Every row belongs to one group in each of 4 separate groupings. Each group adds its own fixed numbers to the row, and there is some noise. The rows also spread widely along 14 directions, which tell nothing about the answers.
Known rows, each followed by its group in each grouping:
[ 13.3 -11.5  -1.3  -4.0  -9.1 -17.5  13.0  19.8 -24.8  -4.4 -14.4 -21.0
   8.0  14.9  15.7  20.0 -49.5 -15.1  -8.5 -23.8  44.4  21.9  13.1  15.8
  25.0 -18.6] : j_787 L (0) j_127
[  7.6  -0.6 -23.2  23.8  27.7 -30.2  -4.9  39.1 -10.8  -0.8  18.0  13.0
   2.2  -7.0   0.7  11.5  -4.3  11.1   2.7   0.8  -5.4   3.5  26.7  19.1
   5.4   7.5] : j_787 W (2) j_127
[  4.5  -4.3 -18.3  20.8 -17.0  26.1  -1.9   4.8   2.3  -5.2  -2.9  15.5
  10.4  25.4  23.8 -17.6 -25.9  24.6  20.3 -40.9  -0.6  -5.2  -6.8 -20.9
 -11.3  -9.6] : j_994 U (2) j_163
[  5.1  21.7  -3.7 -40.1 -25.5   3.4  -5.1 -16.8  -5.5  22.7  -4.5 -11.8
  25.3  12.7   2.3 -15.7  18.3   4.6  18.3  -6.9  -3.2 -26.8  -4.0   6.5
   0.2   4.1] : j_994 Y (0) j_163
[-10.0   6.0  -5.6 -10.5 -42.8  31.8   5.1 -33.9  -6.4  -0.4   7.6  12.7
  27.4  14.8  -8.0 -22.3   4.1  17.6  19.9 -34.9  11.3 -15.1 -22.2  -5.8
   6.0 -17.3] : j_560 W (1) j_857
[ 23.2 -19.3 -12.6  27.8 -11.8   1.5   9.9  -4.6 -24.4   1.0   6.7 -35.1
  -4.3   3.8   3.0  15.3  -0.8  16.9 -13.9 -15.9  -2.3  24.8  18.4  -2.0
  -6.4 -22.2] : j_560 Y (4) j_392
[  1.7  -1.2 -26.4   3.5  24.7 -20.0  16.4 -19.9 -36.1   9.6  18.6 -16.5
  -3.7 -11.2  -6.4  28.5  25.3   1.6 -23.9  13.0   4.2  16.3  18.0  42.0
  18.0  35.9] : j_185 N (3) j_857
[ 18.0  10.1 -11.2 -17.7  -5.5  -1.4 -12.2  10.6  -4.6 -20.0  13.7  18.0
  12.4  27.5  18.9  11.0  -0.3   6.2  14.8 -22.2   3.3   2.7 -14.2 -11.0
   3.5 -27.5] : j_185 U (3) j_392
[ -4.1  -2.6  -9.2  24.7   4.4  -6.8   5.7 -10.8 -13.6   9.2  28.3  10.4
 -15.5 -34.5 -19.0  22.7 -11.4  16.6 -26.9   7.8  15.8  10.7  33.0  29.7
  25.1   5.9] : j_560 N (1) j_127
[ -0.2   0.9  -9.3   5.3  -7.2  -4.7  23.5  17.0 -15.1  21.6  -1.2 -28.2
  40.8   4.6 -28.0   0.4  -3.3  26.5  16.2 -15.0  -3.5  10.7   7.6   8.3
  34.6  11.2] : j_185 L (4) j_127
[  5.2   0.7  38.8   0.9  10.3 -18.6  -9.8  23.7  -4.6 -10.0  -0.3 -38.3
 -12.1 -25.2  -6.2  21.3  -5.5 -12.0 -10.0  21.7   1.0   5.6  27.0   2.5
   2.1 -18.0] : j_560 N (3) j_857
[-13.7 -17.2 -29.5  40.0  -3.8  19.6  24.1 -26.6  -9.6 -13.9   2.9  18.1
  -3.0  13.8  26.6 -40.4  11.3  -9.6  23.0 -38.0   4.1  -6.0 -12.4   2.4
 -42.3 -13.5] : j_560 Y (1) j_857
[ -1.9  10.2 -30.1  -9.2   5.6  11.5  -9.8 -23.8 -10.4   0.9  22.2  14.1
 -19.5 -12.4  -9.6  -0.3   9.9  10.8 -30.8   1.6  -4.7  14.9 -17.4  15.3
  -8.6   8.1] : j_560 N (1) j_392
[-15.1  33.0  -0.7 -11.3  25.0  29.8  16.0 -19.6  30.4  -1.5  -0.7 -14.0
 -29.2  -6.9  14.2  18.9  14.0  11.4 -14.7  14.7 -12.5   1.2   5.8   4.2
  -4.3  -6.8] : j_185 L (3) j_163
[ -7.2  12.2  19.6  30.8 -22.9 -11.4  36.7   3.0 -38.2  29.1  22.8   0.0
  10.0 -14.6  -0.4  25.2 -17.9  14.7 -34.2 -13.1   9.6  -6.0  -1.5 -23.8
  -1.9  12.5] : j_787 L (3) j_127
[ 19.3  13.6   9.7 -21.4 -19.6 -11.3 -44.3  17.5  -0.4  19.2   1.6  -6.7
  -7.8 -35.1 -31.0  14.4 -28.2  21.5 -27.0  18.4   5.7  -0.3  22.4  14.2
  22.8  -2.2] : j_787 L (2) j_392
[ 21.3 -16.2  -2.0  22.0  -2.6 -26.5 -23.0  30.7 -33.5   3.1  15.4 -16.5
  11.4 -18.4 -18.2  -1.3  -0.4   7.8  -8.1   0.8 -17.0  13.5   4.4  -9.0
 -13.8   6.1] : j_994 N (2) j_392
[ 28.6 -28.8 -18.3   3.3 -21.9 -16.2 -22.6  32.1  -4.4 -23.3  18.2  11.5
  20.5   9.2  -6.8  17.8 -22.8  16.9  19.9 -35.1   0.0  21.1   5.4 -21.8
  23.0 -35.6] : j_787 U (3) j_127
[  1.2 -22.7  13.4  17.5  -7.8  -4.0 -33.3  -1.7 -34.1  -5.4  21.2  12.8
  -3.1  -9.5  -8.1  15.6 -22.9  12.3 -13.0  -9.5  15.2   1.8   2.1  19.2
  21.8  29.8] : j_994 Y (4) j_857
[ 31.5 -12.1 -59.7  -6.1 -10.8 -24.3  -6.3  34.1 -11.9   6.9   3.0  -2.5
   4.5   7.7   3.8  -0.9 -24.1   6.4 -16.0 -25.5 -12.4  26.6  -9.1 -14.9
 -16.6  -2.2] : j_787 U (3) j_857
[ 10.6  -8.0 -35.9   9.9  19.1  -2.1 -22.7   1.8  -6.8 -18.7  19.7  -1.1
   4.9  -2.4 -19.3  -1.1  33.7  18.0  18.4   1.9 -18.7  21.8  14.1  35.4
   5.1 -22.1] : j_560 U (4) j_392
[  3.0   5.3  17.9 -13.9  -1.8  -0.2   2.8   0.7   5.8  -3.3 -18.7 -32.1
   3.9   7.6  10.0 -14.5   1.8  -7.0  21.3  -3.1   7.0  -9.9  11.3   9.0
   2.2 -22.6] : j_560 L (1) j_163
[-14.8  14.0 -28.8  -2.3   1.3   8.0  50.8   2.9  39.9   5.2  -5.7  -5.5
  -7.9 -12.1   0.1 -30.3  10.4 -15.8   9.0   3.6 -14.7  -2.7   0.5 -17.9
 -29.5 -29.1] : j_560 W (3) j_392
[ -7.4  18.6  20.2 -24.9  -1.7  -8.2   9.1  23.7 -25.9  13.7   2.6 -14.4
  41.1  13.4 -16.5   2.3   1.7   6.4   9.5 -10.2   2.7  -2.7 -28.6  -5.5
  23.2  22.4] : j_185 L (2) j_857
[  4.2 -18.5 -41.5   7.1 -16.8 -14.5  28.7   6.8 -12.2  19.0   3.5  -9.3
  19.1  -2.4 -16.2 -17.2  -2.3  -3.6   3.1 -19.6  -2.8  10.3  -3.7  -6.7
  -6.4  11.6] : j_185 N (0) j_857
[ 11.4   6.9 -22.9 -21.3  20.8 -19.1   5.7  21.5  10.8 -10.0   4.7  -0.7
 -17.7   3.4  17.8   8.8 -12.5 -18.5  -6.8   6.1  10.3  13.0   9.6  15.0
   3.3 -23.7] : j_560 N (1) j_163
[ -3.8   2.8  -1.6 -30.6  20.0  -5.9  -4.3  -2.6  14.6 -11.5  25.1  12.6
  -7.1   4.5  -7.8  25.2  20.9   1.6   5.4  10.8  -6.1  -2.3   1.7   8.4
  30.4   7.2] : j_185 W (0) j_392
[  3.6  -7.8  -6.9  10.6   6.4 -18.6  21.3  -8.3 -24.7   4.9  24.5  -1.0
  -5.1   6.4   9.9   7.3  27.8  -6.2  -6.5  -3.6  -9.2  -5.5  -0.9  -8.6
 -18.3  10.2] : j_560 N (0) j_392
[-36.5  -8.0  18.7   7.4  -3.9   7.6  61.5  17.5  23.0  15.1  -7.2  -9.4
  32.7  15.2  -5.7 -16.0  -4.7   3.8  38.2 -20.9  -5.3 -18.3   0.3 -27.8
  27.4   8.8] : j_787 L (0) j_163
[ -9.9  -4.3 -18.7  14.3   2.1 -24.7   2.8  14.3 -29.3  16.0  10.4  16.6
  -2.0 -33.4 -25.6 -27.9 -23.5 -18.2 -26.3   3.3  10.6   9.0 -28.1  14.5
 -13.9  37.3] : j_560 Y (2) j_127
[-29.9  12.2 -39.2  -1.8  23.4  56.4  23.4 -21.0  11.3 -21.1   3.2   5.7
 -10.5  25.5  21.4   2.5  -1.5   7.0  -9.6 -27.4  -2.6  32.0 -28.8   4.3
 -12.0  -4.0] : j_994 N (0) j_857
[  8.9 -12.2 -16.5   0.1   0.2 -43.7  28.2  16.9 -35.4   2.8  16.1  10.0
   9.8   8.0   9.2  -4.3  -6.3 -34.3  -1.3  -8.6  20.0   2.0 -19.5  -1.0
  -7.8   0.6] : j_560 U (2) j_163
[ -0.4 -30.7 -20.8  17.8   4.7 -16.6   4.6 -36.1 -19.7  -0.3  16.9   8.9
 -20.2 -20.6 -12.9  -7.9  17.3  -9.5  -5.7  11.7  12.9  -3.0  16.9  38.3
   5.4  23.1] : j_560 N (4) j_392
[-14.0  66.7   2.3  -0.3  33.3  24.9 -17.8  37.2   6.8   0.1 -11.3 -14.1
  10.2   7.6  13.6   1.9  -5.2  28.5  -4.7   7.3 -12.1   7.6  12.1  30.9
  -5.2 -19.8] : j_185 W (0) j_392
[ -2.2   8.5 -11.6 -30.8   6.3  23.3  17.9 -19.1   1.9  -4.6 -11.0 -37.0
   8.0  20.8   9.3  19.5  11.2  13.9  -3.7  -7.1  -0.9  21.4  -0.9   6.5
  25.6  -7.3] : j_787 N (3) j_163
[ -5.3  -1.9 -14.0  41.2   3.6 -13.4   9.4  31.3 -13.3  18.8  -5.8   1.6
  -2.1 -22.7  -5.6 -22.9 -34.4   0.9 -11.5  -8.0   2.3   1.1   3.7   2.6
 -23.0  22.3] : j_185 L (2) j_857
[-10.8  10.1  -6.7 -14.0  -3.6  19.9   6.9 -14.6 -19.4  16.7   3.6 -15.4
  26.8  11.1 -18.0   6.1  14.5  34.6  -3.0 -13.9 -10.7   6.6 -19.9   2.0
  27.2  28.0] : j_787 L (2) j_163
[-14.6  30.0 -23.7  -8.5  10.1  -6.1  30.9   9.2 -31.5   9.2  21.8  18.0
  30.8  28.8  13.1   4.9  16.6   0.3   4.2 -18.6   3.3   1.9 -25.9  14.0
   6.7   8.3] : j_560 Y (0) j_163

New rows, each followed by its group in each grouping:
[-10.0  -3.3  11.4 -37.9 -38.2  26.5   8.3 -48.5   4.4  -5.3  -2.3  -1.6
   0.2   2.5   0.7  -0.4   3.9 -10.0   0.3 -16.1  18.6 -10.0 -25.0 -12.4
   4.6 -16.0] : j_787 Y (3) j_857
[  0.8   4.9  44.8   7.5  33.4 -13.0 -26.0  25.4 -16.9 -32.4   5.3 -26.7
  -9.5  -8.4   9.3  15.7   7.0 -11.1  -2.5  13.2  -9.5  11.0  -1.8   2.0
 -11.9 -11.1] : j_560 N (3) j_127
[ -8.3  -1.5  -7.0  22.8  23.1 -29.2  28.7  44.8 -30.0   3.5   0.6 -13.4
  29.8   2.5   0.3  -0.7 -14.8 -18.5  16.0  -4.7  17.8  13.5  20.4  30.0
  11.5  -2.7] : j_994 U (2) j_857
[-17.4  17.1 -37.3   1.8 -12.5  20.4  10.2   3.9   6.4   4.4  -1.6   9.6
  33.0   0.8 -20.5 -45.8   6.6  15.2  27.7 -23.1 -10.5   5.0 -21.0  11.7
  -5.6 -21.0] : j_560 L (1) j_163
[ 26.1   3.5   7.8  -4.9   7.2 -17.5 -25.8  32.1 -23.2  -2.5   8.8 -25.7
   7.1  10.9   8.2  26.4   3.6  20.4 -13.8  -6.1 -22.3  15.2   2.0 -15.0
   2.2  -0.2] : j_787 Y (3) j_392
[ -3.3   3.3  18.8  -6.5  -3.7  24.1   0.7 -10.6  12.6  -1.2 -30.2 -44.6
  13.2   5.7   0.5 -13.5   4.9  12.0  33.1  -7.8   7.6  -8.7  34.4  20.4
  17.9 -21.4] : j_560 Y (2) j_857
[ 24.1 -35.6 -29.3  25.1 -24.9  -4.0  13.9   5.8  -5.6  -5.4  17.0   1.8
  -1.5  10.7   6.2  18.7 -19.2  19.8   2.3 -37.4   0.5  15.2   8.7 -30.5
  -1.0 -24.9] : j_787 L (4) j_127
[ 16.6   9.8  16.2  -7.5 -11.7 -11.7  -6.7  16.7  13.7  -0.5 -12.5 -16.5
   4.9   1.0  14.4 -15.9  -3.2  -7.3  29.1  -1.4   8.8 -20.4  39.4  10.6
  -3.3 -49.4] : j_560 Y (1) j_392
[-23.0   7.8   5.8  -1.4   6.8   5.0   4.8  12.6   9.7 -19.1  18.1  20.5
  22.1   7.4  -2.8  -9.2  25.3 -10.0  40.6 -11.9  -7.8 -11.4 -12.5  -1.4
  -3.4 -24.0] : j_185 Y (0) j_857
[ 25.2 -31.7  24.9  -7.4   3.3 -44.5  18.1   7.6 -38.6   7.3   7.4 -38.1
   9.7  15.4   1.8  17.0  15.5 -12.3   5.3  -1.9   4.1  -5.3   5.8 -13.9
  16.3  24.8] : j_560 L (2) j_392
[-22.5   8.5  -7.4   2.4   5.2  15.7  25.7  17.4   0.9 -14.1 -23.0 -11.4
  22.6  22.6  13.6 -33.6 -13.5 -20.8  28.8 -27.6  14.3   8.3 -18.9  10.0
 -13.1 -26.5] : j_560 L (0) j_857
[-16.3  31.1  -5.9  16.9  13.1   7.6 -21.0   1.2 -33.3  14.1  -7.3  -9.1
  26.6  -5.3  -7.7 -17.7  10.9  21.3   5.6   0.3   0.7  -5.6  13.4  56.0
   0.2  23.5] : j_185 N (0) j_857
[ -7.3   1.5  -5.0  13.8  32.6 -16.5   3.2  21.4 -14.5   3.6  -8.2 -25.4
  -5.4 -15.9  -5.6 -11.4  -1.8 -12.6  -9.2  15.1  -3.8   7.6   4.0  24.4
 -12.9  24.9] : j_185 W (2) j_857
[ 13.0 -13.5  26.4  -9.3   0.1  -7.4  -9.0  26.6 -13.9   8.3  -2.4 -35.1
 -17.9   4.4   3.8  29.6 -47.3   8.0 -38.6  -5.2  -0.3  15.0 -11.2 -27.1
   9.5  34.0] : j_994 L (4) j_857
[ 14.9 -12.4   6.5  -4.3 -46.4 -15.4  -3.9  -7.3  -6.0  -2.0   5.4  -2.2
   9.1 -22.8 -16.0 -23.2   6.8 -28.6  21.2  -6.7  13.2 -18.1 -10.9 -19.7
 -33.7 -46.9] : j_185 L (2) j_857
[  8.2 -28.2  13.2   1.3 -38.5 -10.0 -23.4  -7.7 -10.9  -2.4   8.9  -3.0
   3.9 -32.0 -32.3 -27.8   9.1 -10.7   4.9  -0.6  -8.0  -7.8 -20.6 -27.3
 -25.7 -16.5] : j_787 N (2) j_392
[  1.5 -26.4   0.6   6.8   6.1 -17.0 -25.3 -10.5 -10.2 -16.9  20.1  26.6
   3.2   1.5  -7.1  -5.6  19.5   4.6  30.7  -3.1   5.1 -17.6  22.5  28.1
  26.7  15.9] : j_560 N (0) j_392
[ 28.0  10.1 -19.0  -8.3 -36.2 -15.4 -25.6  14.6 -11.6  24.6  -3.4  -4.9
  12.6 -17.7 -12.7   1.2 -30.9  29.1 -16.0  -8.8   5.2  -2.7  23.0   3.2
   9.8   2.3] : j_787 N (3) j_127
[-12.2  15.1 -34.0  22.1  10.5  13.1 -11.9  22.1   5.9   4.3 -16.5   8.4
 -14.9 -21.0  -1.7 -38.2 -39.7  -0.8 -23.7  -2.8   0.8  17.9  -9.8  19.6
 -30.6   6.3] : j_185 N (0) j_392
[ -3.3  -4.3  50.1   4.7  -9.0   7.2  -4.4  -9.4   0.9  -6.0   4.2 -43.6
  -3.1 -14.6 -10.0  13.8  32.8   3.7  13.2  10.2 -18.0 -13.3  12.5 -16.7
 -18.4 -35.1] : j_787 L (4) j_857
[-21.4   4.6  14.7  10.5  20.7  17.3  -8.4  -7.7  20.9 -15.8  -3.1  -5.5
 -23.5 -28.2 -11.2 -23.0  11.2  -7.5   7.7  12.2 -10.0  -3.0  -7.4   5.9
 -24.4  -8.7] : j_560 L (2) j_127
[ 14.1   6.4   4.4 -11.2  -2.0 -18.2  -8.8 -18.9 -25.3  -5.7  22.8  -6.4
  18.8  -7.1 -10.9  25.6  41.8   6.8  14.5  12.3   7.9  -4.3  28.2  33.2
  28.4 -16.2] : j_185 N (3) j_392
[-16.7  11.9  49.1  -1.0  15.4  -1.3 -17.1  -3.7 -25.2  -1.1   4.3 -13.3
  22.0   7.0  -0.4 -17.0  30.4   9.1  28.3  -2.0 -10.0 -26.7  -8.8  13.5
   5.7  27.0] : j_560 Y (1) j_127
[  1.1   3.9 -17.0  -6.7  -3.8   2.8 -11.8  17.1  -5.4  -4.5  -5.1  -7.9
  18.8   2.6 -11.2 -34.1   1.9  -3.2  13.5 -13.0 -16.4   9.3 -41.4 -13.6
 -25.5  -8.3] : j_185 U (2) j_163
[ 24.8 -12.0 -20.9 -14.3 -14.6   9.0 -37.6   1.4  17.9  -9.3  -2.2   3.0
 -14.3   1.5   4.2   0.3 -17.4  19.0  -1.3 -17.2 -10.2   2.8   1.3 -13.7
   0.2   3.1] : j_185 Y (3) j_857
[ 23.2   5.6 -45.1   7.3 -47.2 -13.7  23.1  12.5  -6.4  32.6  14.3  20.5
  25.9   0.7  -2.6   3.6 -23.9  25.2   0.7 -31.9   8.5  -9.0  21.2 -14.4
  11.1  -6.9] : j_185 Y (3) j_857
[-17.7  -6.9   4.5  31.1 -36.2  11.0  27.8  -0.6 -11.3  18.5  13.1  10.5
  13.4  -8.2  -8.1 -12.0 -27.5   9.1  -5.8 -26.3   2.9  -8.7 -15.4 -31.4
  -8.4   6.8] : j_994 L (0) j_163
[  8.0 -27.0  -1.4 -24.6 -19.5 -18.4  15.6 -40.9 -21.6   8.8  11.0 -22.8
   9.0   0.6 -13.5   2.5  34.4 -20.6  10.9  -0.6   6.4  -7.7  -8.2   4.2
  12.8  11.7] : j_185 Y (0) j_163
[ 40.8  14.4 -17.0 -16.8 -51.1 -12.5  -4.0 -25.6 -13.9  28.6   5.6   8.2
  -6.3   5.2  23.3   6.3  -9.7   9.3 -10.3 -14.9  21.7 -32.9  10.1 -12.4
 -18.2 -14.5] : j_185 L (2) j_163
[  0.6 -21.1 -23.2  18.2  -1.8  -8.6  28.4 -27.2  -7.1  -3.4  17.2  16.7
 -21.0 -12.0   9.0  13.8   1.9 -12.6  -6.6   0.5  28.1   1.2  30.7  19.7
   6.6 -15.6] : j_787 N (2) j_392
[-10.2 -17.3  -8.1  -1.8  22.4   9.4 -28.3   7.4  12.5 -29.3   6.8   2.7
 -11.7 -17.7 -14.9 -15.6   2.7 -12.3   8.9   6.3 -14.0  20.2 -18.5   9.6
  -4.5  -1.9] : j_994 Y (2) j_163
[ 13.5  -6.1 -49.1  -4.7   5.9 -17.6  -1.9  -9.7 -26.4   1.3  23.9  18.6
   5.8   1.4  -8.6   6.6  11.2   6.8  -5.6  -6.6   6.8  12.2  -5.5  31.6
  11.5  19.2] : j_185 N (4) j_127
[  9.3  22.3  -2.9   1.3  -8.6  12.1 -49.4 -34.5  -6.0   1.0  11.9  21.0
 -42.7 -30.1   5.1   1.1 -13.5  14.6 -33.6   7.6  16.0 -12.2  10.4  34.3
 -18.5  -2.8] : j_560 L (1) j_127
[ -1.8  -2.0  -0.2 -23.6   4.3   9.1 -29.0   3.3 -12.9 -13.7   7.8 -15.4
   3.3   2.0  -9.4   6.0  -1.0  -1.9 -10.5  -4.9  -9.3  24.0 -31.1   2.0
   4.5   3.1] : j_994 Y (0) j_163
[ -1.9  18.5   1.4   9.4  -5.3  10.7  11.9   6.4  14.5  17.1  16.3  -4.6
   5.5  -0.9  -2.4   7.7  21.7  33.0  13.7  -4.5 -24.2 -20.1  25.4 -10.1
  -5.0 -12.0] : j_560 Y (4) j_857
[ -4.3  -8.9  53.8  -0.2  26.8  17.6 -22.5  -6.1   2.7 -17.0 -22.2 -65.9
 -18.3  -2.1  -3.1  -9.7  25.9   3.8   7.5  15.9 -27.9   1.6  -4.7  -4.0
 -16.3   4.2] : j_560 L (4) j_392
[ 11.7  -9.6   6.4   7.8  10.1 -21.0 -40.0  16.7 -34.0   6.3   8.9  -9.2
  -3.9 -14.8 -11.1  14.6 -10.3  18.6 -23.0   4.4  -4.6   3.9  10.8  17.3
   9.8  38.9] : j_787 N (2) j_857
[  4.8  17.5   2.7  11.1  20.9  13.4 -17.3  19.0  12.1  -1.6  -2.1 -12.3
  -7.9   1.7   9.2  15.0 -14.6  37.5  -4.3  -5.8 -17.8   5.8  18.4  -3.1
   8.3  10.5] : j_185 U (3) j_127
[ 36.0 -22.5 -17.0  -5.4 -23.6 -15.4 -25.0  28.5  -2.5 -15.2   4.8  -9.3
   0.6   6.3  -2.9   9.8 -25.5   2.5   7.0 -21.8   5.5  17.9   5.1 -10.8
   0.3 -39.8] : j_560 L (4) j_857
[  8.8  -3.8 -36.7  12.6   1.1 -15.6  19.9  -5.2  -5.3   5.4  43.8  28.5
  -4.0  -8.3  -7.9  22.6  17.9  16.0  -5.8  -3.4  -0.1   4.6  29.1  11.9
  17.4 -11.3] : j_560 N (1) j_392
[-14.3 -17.6  -1.6  13.7  16.6   7.1  10.2 -15.0  -9.7  -8.8  10.2 -27.8
  14.7   6.5 -15.4 -10.7  54.5   8.1  30.3 -10.0 -31.7   1.2  -4.7   1.8
  -9.0   9.8] : j_560 L (0) j_857
[ 17.1  25.6  13.0 -10.5  -8.5   2.2 -38.5  12.1  -4.1   6.7  -0.4  -3.8
  -7.9   8.0  18.3   6.6 -14.9  21.1 -10.9  -6.5  -8.2 -16.4  -5.4  -9.6
 -13.9   2.5] : j_185 L (0) j_163
[  2.3 -32.7  10.9  13.5  10.9 -15.2  -8.3  25.7  13.2 -17.2  -3.8 -15.4
 -23.3 -25.9 -13.4  -4.7 -31.3 -23.5  -1.1  13.0   8.2  17.5  16.8   8.8
   4.2 -11.4] : j_994 L (4) j_392
[ -1.0   2.7 -41.7 -22.2  15.1  21.7 -18.0  -4.4  -9.7 -10.1  -5.6 -21.7
  15.3   5.3 -19.6 -26.6  15.4   5.8   3.4 -13.0 -22.6  35.9 -45.6   8.2
 -18.2   6.7] : j_994 U (2) j_127
[  1.8  11.0  24.6  16.3   7.5  20.2 -12.3  -2.3 -37.8 -15.6  -3.9 -29.4
  18.3  24.5  15.7  10.7   6.3  26.0   2.4 -22.1  -1.3  12.6  -5.3   7.6
   7.4  -3.1] : j_560 L (3) j_392
[  7.3 -19.4 -39.7   7.4 -19.3  -2.2  18.8 -21.5  -3.5  13.0   0.8  11.5
   1.4   6.5  -1.9 -21.3  -8.9  10.7   7.1 -15.7  14.5  -9.8  14.6  18.6
  11.3  14.7] : j_560 W (4) j_392
[-10.1  19.3   9.9 -17.1  -6.8   0.6 -16.3   8.3   8.7   4.4 -21.0  -5.9
   0.2 -28.2 -12.3 -46.1 -16.0 -25.6   7.7  10.4   8.4 -13.4 -19.0  10.1
 -31.1  -6.8] : j_994 L (2) j_127
